The rows are grouped in 3 different ways at once. Each group adds its own fixed numbers to the row, and there is some noise. The rows also spread widely along 12 directions, which tell nothing about the answers.
Known rows, each followed by its group in each grouping:
 .44  .12 -.56  .08  .16 -.03  .04 -.01 -.07 -.05  .24  .22  .31 -.04  .51  .10  .32  .23  .28  .14 -.27  .23  .05  .10  .03 -.26 -.02  .33 -.06 -.01 -.06 -.11  .32 -.30 -.01 -.13 -> gavev (1) Q_192
-.17 -.17 -.07 -.02  .11 -.09 -.32  .26  .30  .00  .08  .13  .06 -.05  .38  .03  .03  .27 -.02  .37 -.20 -.03  .22  .30 -.05  .00 -.17  .00 -.33 -.31  .10  .39  .10  .06 -.01  .38 -> vezu (0) Q_16
 .16  .13  .46  .13  .19  .00  .03 -.04  .12  .17  .38  .03  .15 -.37 -.04  .24  .28  .08  .22  .48 -.05  .21  .15  .05  .14  .27 -.39  .17 -.21 -.04  .27  .08  .30 -.08  .11  .21 -> Zad (1) Q_192
 .14 -.28 -.04 -.22  .27  .11 -.04  .16 -.14  .22  .15  .21 -.05 -.04  .06 -.01  .17  .25 -.30  .12 -.17  .29  .07 -.14 -.24  .21  .21 -.34  .06 -.17 -.27  .09 -.03  .04  .30  .27 -> tamu (2) Q_16
-.40 -.01 -.14 -.14 -.06  .05 -.38 -.03  .07 -.09 -.14 -.18  .17 -.07 -.22 -.13  .12 -.03 -.33  .18 -.07  .32 -.06  .26 -.13  .35 -.69  .01  .12 -.11  .00  .20  .08  .07  .35  .30 -> vezu (0) Q_150
 .40 -.08 -.08 -.02 -.01 -.02  .29 -.20 -.01 -.05 -.08  .08 -.19  .05 -.41  .14 -.05 -.07 -.14 -.27  .17  .04 -.20 -.21  .10 -.02  .34 -.03  .26 -.11  .06 -.19 -.28 -.11  .38  .09 -> Zad (2) Q_150
-.59  .04  .17 -.40  .18  .21 -.23 -.06  .19  .17  .06 -.14  .03  .07 -.18 -.21  .04 -.10  .03  .01  .03 -.03 -.11  .19 -.20  .14 -.20 -.26 -.17  .15  .13 -.10 -.03  .25  .30 -.09 -> tamu (2) Q_150
 .01 -.11 -.16 -.26 -.01  .38 -.29  .11  .04 -.14 -.15  .10  .27 -.01 -.29  .12  .14  .01 -.15  .20 -.16  .09  .03  .08  .01  .35 -.22 -.03  .55 -.10 -.32 -.12 -.12  .04  .31  .08 -> nimor (1) Q_192
 .02 -.01 -.27 -.27  .16 -.15  .25 -.19 -.11 -.03 -.06  .14 -.34  .30  .16  .11 -.25  .05  .10 -.33  .28 -.16  .15  .06 -.17  .04  .53  .03  .04  .16 -.13 -.27 -.32 -.02 -.09 -.28 -> nimor (1) Q_16
 .20  .18 -.07  .24  .10 -.27  .26 -.13 -.17  .06  .17  .03 -.09 -.18  .31  .11  .04  .15  .15  .12  .00  .28  .12 -.02 -.01  .00 -.08  .28 -.27  .04  .26  .07  .25 -.20 -.13  .10 -> gavev (1) Q_192
 .19  .21  .06  .13 -.13 -.02  .14 -.12 -.14  .19 -.32 -.16 -.25 -.15 -.49 -.04  .04 -.33 -.23 -.03  .07  .13 -.33 -.14 -.11  .08 -.04 -.09  .11 -.06  .16  .00 -.11 -.06  .38  .27 -> nimor (0) Q_192
 .18 -.10  .12  .03  .24 -.12 -.11  .09  .12  .06  .36  .11  .28 -.14  .55  .07  .21  .26  .16  .23 -.08  .22  .22  .02  .02 -.13 -.17  .17 -.18 -.11  .21  .01  .26 -.14 -.02  .04 -> gavev (2) Q_16
-.47 -.10  .18  .08 -.10  .00 -.14  .07  .30  .08 -.45 -.15 -.21  .00 -.11 -.20 -.24 -.25 -.02 -.18  .19 -.30  .00  .12 -.19 -.04 -.03 -.04 -.18  .04  .38  .09 -.23  .26  .12  .20 -> tamu (1) Q_16
-.03  .13  .01 -.20  .06 -.50  .04 -.19  .24 -.01  .21 -.13  .05 -.01  .23 -.08 -.16  .24  .00 -.05  .14  .25 -.04 -.19  .05 -.26 -.18  .11  .07 -.28  .29  .15 -.10 -.24  .19  .00 -> tamu (1) Q_16
-.12 -.05 -.38  .12 -.13 -.26  .04 -.18  .28 -.32 -.10  .07  .10  .16  .36 -.05 -.30  .27  .12 -.20  .07 -.05  .14 -.07  .10 -.30  .03  .33 -.05 -.05  .29  .08 -.11 -.10 -.12 -.05 -> nimor (1) Q_192
-.03  .13 -.02  .03 -.07 -.29 -.04  .12  .13 -.08 -.12 -.05 -.27 -.20  .10  .21 -.30  .07 -.05  .31  .02 -.13  .15  .34  .03  .11 -.19  .19 -.06 -.35  .17  .27 -.13 -.10 -.17  .41 -> gavev (1) Q_192
-.08  .31 -.32  .09  .12  .31  .34 -.14 -.28  .19 -.13  .12 -.21  .11 -.25  .04  .19 -.04  .27 -.11 -.12  .04 -.16 -.02 -.17  .13  .31 -.07 -.34  .41 -.04 -.21  .31  .09  .07 -.07 -> tamu (1) Q_16
 .07  .31  .11 -.03 -.12 -.17  .16  .00 -.30 -.01 -.03 -.08 -.16 -.17  .09  .26 -.37  .20 -.12  .29 -.03  .12  .18 -.03  .04  .32 -.12  .20  .24 -.22 -.04  .02  .07 -.29 -.36  .18 -> nimor (1) Q_192
-.15 -.40  .24 -.30  .10  .38 -.20  .11 -.09  .13 -.15  .08  .11  .15 -.05 -.14 -.05 -.10 -.14 -.19 -.05  .05  .03 -.25 -.12  .15  .29 -.28  .31  .09 -.03 -.34 -.15  .13  .21 -.18 -> vezu (0) Q_150
 .09 -.29 -.17 -.02 -.11  .11 -.14  .16  .27 -.38 -.09  .26  .18  .15  .17  .25 -.28  .33 -.02  .04 -.13 -.20  .23  .05  .25 -.04  .14  .20  .26 -.30  .05 -.02 -.12 -.05 -.14  .15 -> vezu (2) Q_150
 .01  .12 -.11 -.60  .23  .14 -.11  .01 -.30  .19  .20 -.02  .18  .06  .06 -.07  .16  .09 -.12  .11 -.15  .37 -.07 -.13 -.18  .19  .01 -.23  .44 -.08 -.44 -.26  .05 -.19  .25 -.26 -> nimor (1) Q_16
 .60  .04 -.09  .12 -.17  .05  .06  .07  .09 -.23 -.19  .14  .18 -.03  .03  .33 -.06 -.07  .14 -.01  .02 -.19  .00 -.03  .29 -.15  .13  .39  .54 -.20  .05 -.35 -.11 -.30  .00 -.06 -> nimor (1) Q_150
 .13 -.11 -.03 -.03  .12 -.07  .04  .15 -.39  .32 -.25  .01 -.43 -.08  .24 -.10 -.21 -.24 -.22 -.08  .07 -.08  .09  .20 -.45  .15  .33 -.12 -.06 -.03 -.16 -.13 -.17 -.06 -.18  .10 -> Zad (0) Q_192
-.23  .12 -.28  .03 -.13  .14 -.16  .02 -.09 -.37 -.17 -.06  .22  .01  .12  .18 -.22  .16 -.01  .13 -.05  .02  .25  .34  .07  .30 -.46  .43  .22  .02 -.01 -.14  .22 -.11 -.37  .02 -> gavev (2) Q_150
-.13 -.20 -.36  .00 -.09  .12 -.14 -.02 -.01 -.24 -.36  .04  .13  .12  .16 -.07 -.25 -.01 -.05 -.23  .06 -.09  .20  .14 -.12  .06 -.02  .27  .28  .08 -.09 -.22 -.14 -.03 -.16 -.14 -> Zad (1) Q_192
-.23  .07  .08 -.38  .07 -.08 -.30  .22  .08  .13  .07 -.13  .01 -.09  .31 -.13 -.14  .03 -.15  .27 -.13 -.06  .00  .21 -.15 -.06 -.11 -.17  .04 -.38 -.02  .08 -.05 -.06 -.01  .14 -> nimor (2) Q_150

New rows. What belongs after each?
 .09 -.14  .17  .03 -.10  .29 -.42  .30  .11 -.06 -.11  .03  .59 -.21  .31  .00  .11  .00  .06  .28 -.24  .04  .20  .00  .07  .03 -.40  .25  .44 -.14  .02 -.19  .17 -.13 -.06 -.04 -> nimor (1) Q_192
-.17  .31 -.81 -.06 -.02  .09  .12 -.18 -.21 -.31 -.06  .11  .08  .21  .12  .17 -.13  .34  .12 -.01 -.16  .11  .10  .28 -.02  .21 -.13  .35  .07  .17 -.27 -.14  .28 -.14 -.27 -.10 -> tamu (1) Q_150
-.21 -.09  .10 -.16  .05  .38 -.28  .27  .05  .03  .07  .13  .35  .03  .38 -.04 -.02  .18  .19  .21 -.38 -.09  .11  .01  .04 -.10  .10 -.06 -.04 -.09  .04 -.18  .28  .00 -.18 -.09 -> vezu (2) Q_150
-.01  .15  .03 -.21  .10 -.29 -.15  .08  .30 -.07  .31 -.03  .04 -.21  .18  .20 -.09  .23  .03  .46 -.06  .02  .09  .31  .18  .03 -.32  .12 -.04 -.49  .10  .28  .01 -.18  .05  .30 -> Zad (1) Q_150
 .27 -.09 -.29  .28  .01  .27  .03  .12 -.22  .07 -.18  .13  .04 -.13  .01 -.02  .24 -.11 -.09  .00 -.19  .11 -.07  .09 -.16  .05  .11  .04 -.07  .03 -.09 -.10  .25 -.01  .10  .24 -> Zad (2) Q_150
-.18 -.10  .11 -.11  .23  .02  .07 -.09  .17  .02  .11  .15  .01  .20  .37  .04 -.09  .09  .40 -.15  .20 -.24  .28  .03 -.04 -.06  .30  .13 -.21  .28  .19 -.28 -.06  .10 -.14 -.35 -> nimor (1) Q_16
 .34 -.35 -.40  .20  .13 -.22  .30 -.14  .12 -.29  .03  .43 -.16  .20  .43  .26 -.28  .38  .21 -.26  .16 -.18  .40  .02  .08 -.12  .55  .34 -.13  .04  .06 -.07 -.24 -.07 -.27 -.03 -> Zad (1) Q_192
-.22  .38  .04 -.27 -.17  .27  .07 -.11 -.32  .12 -.43 -.25 -.18  .12 -.33 -.10 -.24 -.47  .07 -.30  .08 -.15 -.27  .01 -.13  .06  .13 -.01  .36  .18  .00 -.56 -.05 -.11 -.03 -.38 -> vezu (1) Q_150
-.07  .08 -.24  .07 -.26  .10  .01 -.16  .01 -.17 -.37 -.07  .05  .11 -.33 -.08 -.18 -.01 -.13 -.18 -.08  .13 -.23 -.21  .07 -.08 -.07  .08  .25 -.07  .17 -.05 -.04 -.11  .18  .06 -> vezu (0) Q_192
-.15 -.19  .11 -.02  .08 -.02 -.09  .34 -.17  .07 -.07  .13 -.19 -.14  .41  .15 -.24  .26 -.17  .33 -.09 -.05  .45  .15 -.18  .39  .10 -.05 -.06 -.21 -.16  .22  .02  .05 -.36  .37 -> nimor (1) Q_16
-.25 -.24 -.20 -.23  .14 -.01 -.13 -.25  .21 -.12  .17  .05  .23  .06 -.19 -.11  .22  .24 -.19  .00  .02  .48  .02 -.17 -.04  .25 -.33 -.11  .13  .04  .00  .18 -.12  .13  .60  .08 -> nimor (1) Q_192
-.05 -.25  .32  .00  .03 -.07 -.08  .00 -.01  .10  .00 -.02 -.02 -.19 -.27 -.02  .16  .07 -.37  .09  .05  .48  .06 -.28 -.07  .39 -.28 -.15  .15 -.18  .12  .28 -.06  .06  .47  .44 -> vezu (1) Q_16
 .45 -.03 -.13  .27  .07  .07  .14 -.15  .13 -.17  .16  .25  .32 -.06  .04  .33  .28  .18  .27  .01  .02  .17  .11 -.05  .24  .04 -.16  .43  .12  .13  .16 -.22  .19 -.13  .16 -.05 -> tamu (1) Q_150
 .06  .27 -.34  .00 -.09 -.30  .10 -.14  .13 -.12 -.18 -.05 -.11  .08  .25  .01 -.32 -.02  .21 -.17  .14 -.21 -.03  .22 -.05 -.33  .02  .35  .03 -.06  .17 -.13 -.16 -.23 -.17 -.15 -> tamu (1) Q_192
-.10  .28 -.14 -.03 -.05 -.18 -.04  .17 -.13  .16 -.16 -.08 -.22 -.05  .42 -.10 -.22 -.05  .09  .10 -.14 -.14 -.01  .21 -.19 -.24  .14  .05 -.22 -.24  .09  .08  .13 -.18 -.29  .11 -> vezu (1) Q_16
-.20 -.19  .27 -.06 -.15  .03 -.42  .18  .44 -.13 -.28 -.10  .21 -.07  .00  .00 -.29  .01 -.10  .14  .02 -.19  .11  .11  .08 -.01 -.38  .13  .29 -.28  .27  .05 -.24  .02  .04  .18 -> tamu (0) Q_192
-.12 -.22  .02  .04  .02 -.10  .03 -.16  .44 -.20  .10  .11  .18  .13  .24 -.06 -.24  .30  .21 -.19  .04 -.09  .09 -.22  .19 -.39  .19  .13 -.20 -.08  .46  .03 -.10 -.01  .00 -.05 -> Zad (2) Q_192
-.05  .39 -.05 -.44  .12  .03 -.19  .09  .07  .16  .15 -.16  .18 -.07  .07 -.07  .16 -.07  .18  .25 -.22  .10 -.25  .11  .00 -.23 -.17 -.08  .11 -.25  .00 -.11  .18 -.24  .22 -.14 -> gavev (1) Q_16
 .06  .29 -.06 -.06  .06 -.20  .31 -.20 -.12  .02  .10 -.01 -.29  .01 -.10  .19 -.26  .25  .03  .10 -.02  .15 -.04 -.09  .11  .06  .11  .03 -.15 -.10  .18  .07  .06 -.20 -.09  .12 -> gavev (0) Q_192
 .01  .17 -.05 -.11  .20 -.20  .16 -.03  .00 -.01  .22  .08 -.29 -.09 -.04  .37 -.04  .27  .05  .34  .04  .09  .19  .24  .05  .36 -.08  .06 -.20 -.14  .01  .22  .05 -.04 -.03  .32 -> gavev (1) Q_16
 .35  .37 -.03  .24 -.13 -.17  .17 -.18 -.02 -.02 -.02 -.15  .15 -.13  .10  .02 -.02 -.05  .14 -.05  .02  .12 -.19 -.13  .13 -.34 -.14  .35  .03 -.14  .32 -.14  .28 -.41 -.07 -.04 -> Zad (2) Q_16
-.03 -.21 -.09 -.07  .07  .15 -.22  .02  .66 -.32 -.10  .18  .19  .13 -.20  .28  .11  .01  .30  .02  .13 -.33  .14  .32  .28  .00 -.15  .24  .11 -.01  .23 -.08 -.25  .17  .30  .03 -> gavev (1) Q_16
 .00  .21  .18 -.18  .07  .38  .04  .19 -.48  .30 -.29 -.08 -.22 -.13 -.27  .09  .00 -.30 -.06  .11 -.09  .02 -.05  .04 -.20  .40  .13 -.16  .22  .09 -.21 -.33  .12 -.04 -.04  .00 -> gavev (1) Q_16
 .32  .19 -.49 -.47  .17 -.35 -.06  .01 -.15 -.01  .26 -.01  .07  .02  .60  .03 -.04  .14  .00  .04 -.07  .21 -.03  .20 -.09 -.27  .02  .14  .33 -.33 -.26 -.18 -.07 -.46 -.02 -.26 -> gavev (1) Q_150
 .12 -.10 -.19 -.22 -.03  .11 -.07  .01  .00 -.06 -.29  .06 -.05  .13 -.06  .05 -.13 -.16 -.06 -.16  .10 -.16  .02  .06 -.10  .04  .19  .04  .43 -.02 -.17 -.30 -.36 -.04  .11 -.16 -> nimor (1) Q_192
-.26  .17 -.19 -.05 -.15  .26 -.18  .15  .02 -.23 -.14 -.03  .28 -.03  .10  .05 -.26  .22  .02  .24 -.33 -.08  .04  .14  .14  .03 -.19  .16  .13 -.21 -.01 -.05  .32 -.14 -.33  .11 -> Zad (2) Q_150
 .28 -.04 -.21  .09  .07 -.06 -.14  .02 -.02  .00 -.14  .01 -.08 -.19 -.17  .14  .23 -.17 -.22  .18  .06  .16  .02  .38 -.15  .30 -.40  .16  .11 -.08 -.04  .06 -.10 -.05  .29  .32 -> gavev (0) Q_192
 .11  .04 -.03  .28  .18 -.06 -.12  .18  .14  .09  .02  .09 -.17 -.25  .13  .22  .30 -.11  .11  .37  .05 -.15  .21  .67 -.17  .22 -.31  .20 -.49 -.02  .14  .22  .16  .11  .00  .45 -> gavev (2) Q_16
 .02 -.43  .15  .14 -.06  .15 -.17  .01  .03 -.18 -.38  .07  .03  .02 -.08  .15 -.16 -.09 -.21 -.13  .28 -.10  .37  .09 -.09  .46 -.16  .25  .38  .17  .04 -.21 -.31  .14 -.02  .06 -> nimor (0) Q_192
 .06  .21 -.13  .07 -.06 -.21  .09 -.20  .25 -.09 -.05 -.02 -.01  .11  .20  .03 -.11 -.14  .40 -.23  .19 -.24 -.07  .15  .11 -.40  .06  .37 -.12  .03  .42 -.21 -.04 -.15 -.01 -.24 -> vezu (1) Q_150
-.16 -.12 -.26  .11 -.14  .35 -.18  .09  .23 -.23 -.20  .08  .50  .11  .20 -.13  .02  .13  .20 -.07 -.29 -.03 -.04 -.21  .17 -.31  .03  .13  .14  .02  .19 -.14  .23  .02  .07 -.10 -> nimor (1) Q_150
-.06  .28 -.25 -.22  .07  .00 -.11  .03  .13 -.09 -.10 -.05 -.09  .08 -.06  .20 -.06 -.06  .16  .16  .00 -.22 -.01  .47  .02  .06 -.17  .16 -.01 -.09  .00 -.10  .00 -.08 -.05 -.02 -> gavev (0) Q_16
 .38 -.17  .10  .20 -.01  .22  .10  .15 -.11  .17 -.23  .20 -.06 -.04  .15  .03 -.07 -.11  .08 -.15 -.07 -.20  .01 -.17 -.10 -.20  .49  .00  .07  .03  .10 -.33 -.07 -.06 -.08 -.03 -> tamu (2) Q_192
 .36 -.35 -.18  .05  .15 -.16 -.13  .14 -.10  .14 -.15  .11 -.25 -.22  .07  .01  .24 -.21 -.36  .03  .15  .18  .13  .32 -.37  .28 -.09 -.01  .15 -.13 -.18  .10 -.33  .03  .37  .36 -> gavev (1) Q_192
 .07 -.16 -.44 -.12  .07 -.19  .04 -.28  .40 -.40  .18  .20  .33  .33  .31  .06 -.12  .50  .17 -.31  .10  .08  .12 -.17  .19 -.35  .06  .31  .12 -.03  .18 -.13 -.10 -.14  .09 -.27 -> tamu (2) Q_16
-.09  .00 -.01  .03  .11  .00  .15 -.19 -.21  .10  .16  .03 -.03 -.09 -.23  .03  .07  .34 -.24  .16 -.10  .57  .02 -.27 -.08  .43 -.22 -.10 -.08  .06  .04  .21  .20  .00  .22  .29 -> tamu (0) Q_192
-.26  .20 -.33 -.03  .00  .11  .14 -.13  .12  .11 -.29 -.05 -.30  .20 -.23 -.19 -.05 -.27  .14 -.24  .01 -.27 -.35  .11 -.13 -.25  .37 -.19 -.39  .18  .21 -.09 -.06  .19  .26 -.01 -> nimor (0) Q_150
 .08  .25 -.04 -.21  .11 -.36  .10 -.27 -.01  .26  .03 -.22 -.21 -.07  .03 -.26  .01 -.33  .02 -.22  .23  .11 -.28  .04 -.25 -.29  .01 -.03 -.05 -.06  .19 -.12 -.22 -.20  .33 -.17 -> Zad (1) Q_192
-.23 -.26  .17 -.12  .05  .28 -.27  .17  .17 -.16 -.07  .11  .22  .02 -.01  .22 -.15  .21 -.05  .22 -.07 -.08  .31  .17  .10  .44 -.25  .10  .24 -.03 -.01 -.07  .00  .12 -.08  .14 -> tamu (0) Q_150
 .03 -.29  .06 -.12  .42 -.21  .01 -.01 -.05  .21  .36  .14 -.15 -.08  .26  .04  .16  .28 -.18  .19  .06  .35  .27  .09 -.23  .33 -.02 -.15 -.33 -.06 -.07  .24  .02  .06  .17  .28 -> Zad (0) Q_16
 .06  .18 -.35 -.02 -.16  .05  .04  .02 -.08 -.17 -.20  .01  .00 -.04 -.15  .12 -.15  .13 -.08  .13 -.21  .13 -.09 -.03  .11  .03 -.07  .10  .27 -.24 -.03  .04  .05 -.18  .02  .20 -> gavev (1) Q_192
 .23 -.10  .29  .09  .12  .30  .10  .13 -.11  .21 -.16  .17 -.10 -.06 -.12  .18  .16 -.19  .13  .03  .04 -.14  .11 -.06 -.07  .24  .31 -.04  .05  .16 -.01 -.28 -.02  .10  .09  .04 -> nimor (1) Q_16
-.11  .12  .17  .16  .03  .01  .15  .00 -.08  .04  .02  .09 -.09  .00  .36  .14 -.21  .07  .37  .03  .02 -.20  .25  .10  .04  .02  .16  .26 -.31  .15  .29 -.16  .22 -.03 -.43 -.11 -> vezu (1) Q_150
-.19  .01 -.41  .02 -.11  .03  .13 -.12 -.27 -.17 -.44  .00 -.24  .17 -.10  .02 -.29  .02 -.20 -.26  .17  .03  .14  .05 -.21  .33  .10  .13  .19  .17 -.17 -.11 -.11  .04 -.14  .05 -> nimor (1) Q_16
 .09 -.15 -.54 -.08 -.09  .04 -.06 -.07 -.02 -.24 -.38  .08  .03  .24 -.01 -.01 -.15  .01 -.18 -.39  .13 -.04  .04  .11 -.17 -.02  .06  .20  .42  .03 -.19 -.28 -.25 -.07  .07 -.11 -> tamu (2) Q_16
 .27  .21 -.28 -.24  .01 -.47  .03  .02  .00 -.01  .09 -.11 -.13 -.09  .36  .02 -.19  .07 -.11  .06 -.02  .12 -.13  .08  .03 -.33  .02  .10  .21 -.51  .06  .07 -.14 -.40  .06  .08 -> gavev (1) Q_150
-.16 -.35 -.26 -.10  .19 -.27  .11 -.35  .29 -.15  .12  .09 -.03  .20 -.02 -.13  .03  .26 -.08 -.36  .26  .27  .07 -.20 -.05 -.04  .10 -.03 -.15  .06  .19  .15 -.24  .12  .46  .03 -> Zad (1) Q_16
-.69  .17 -.24 -.34  .07  .00 -.03 -.23  .11 -.06 -.06 -.10 -.07  .31  .03 -.20 -.19  .06  .20 -.23  .09 -.04 -.01  .12 -.14 -.01 -.01 -.02 -.24  .21  .14 -.07  .01  .12  .01 -.27 -> vezu (1) Q_16
-.26 -.22 -.21 -.09  .09 -.07 -.36  .04  .33 -.03  .04 -.04  .23 -.01  .20 -.24  .19  .08 -.15  .08 -.07  .18 -.01  .15 -.11 -.08 -.35 -.06 -.11 -.11  .15  .24 -.01  .11  .41  .21 -> nimor (0) Q_150
 .11  .17 -.24  .18  .04  .02 -.07  .18  .13 -.01  .03  .18 -.04 -.09  .31  .22  .11  .02  .33  .34 -.19 -.27  .12  .52  .03 -.06 -.03  .25 -.36 -.13  .09  .07  .22 -.03 -.17  .22 -> vezu (1) Q_150
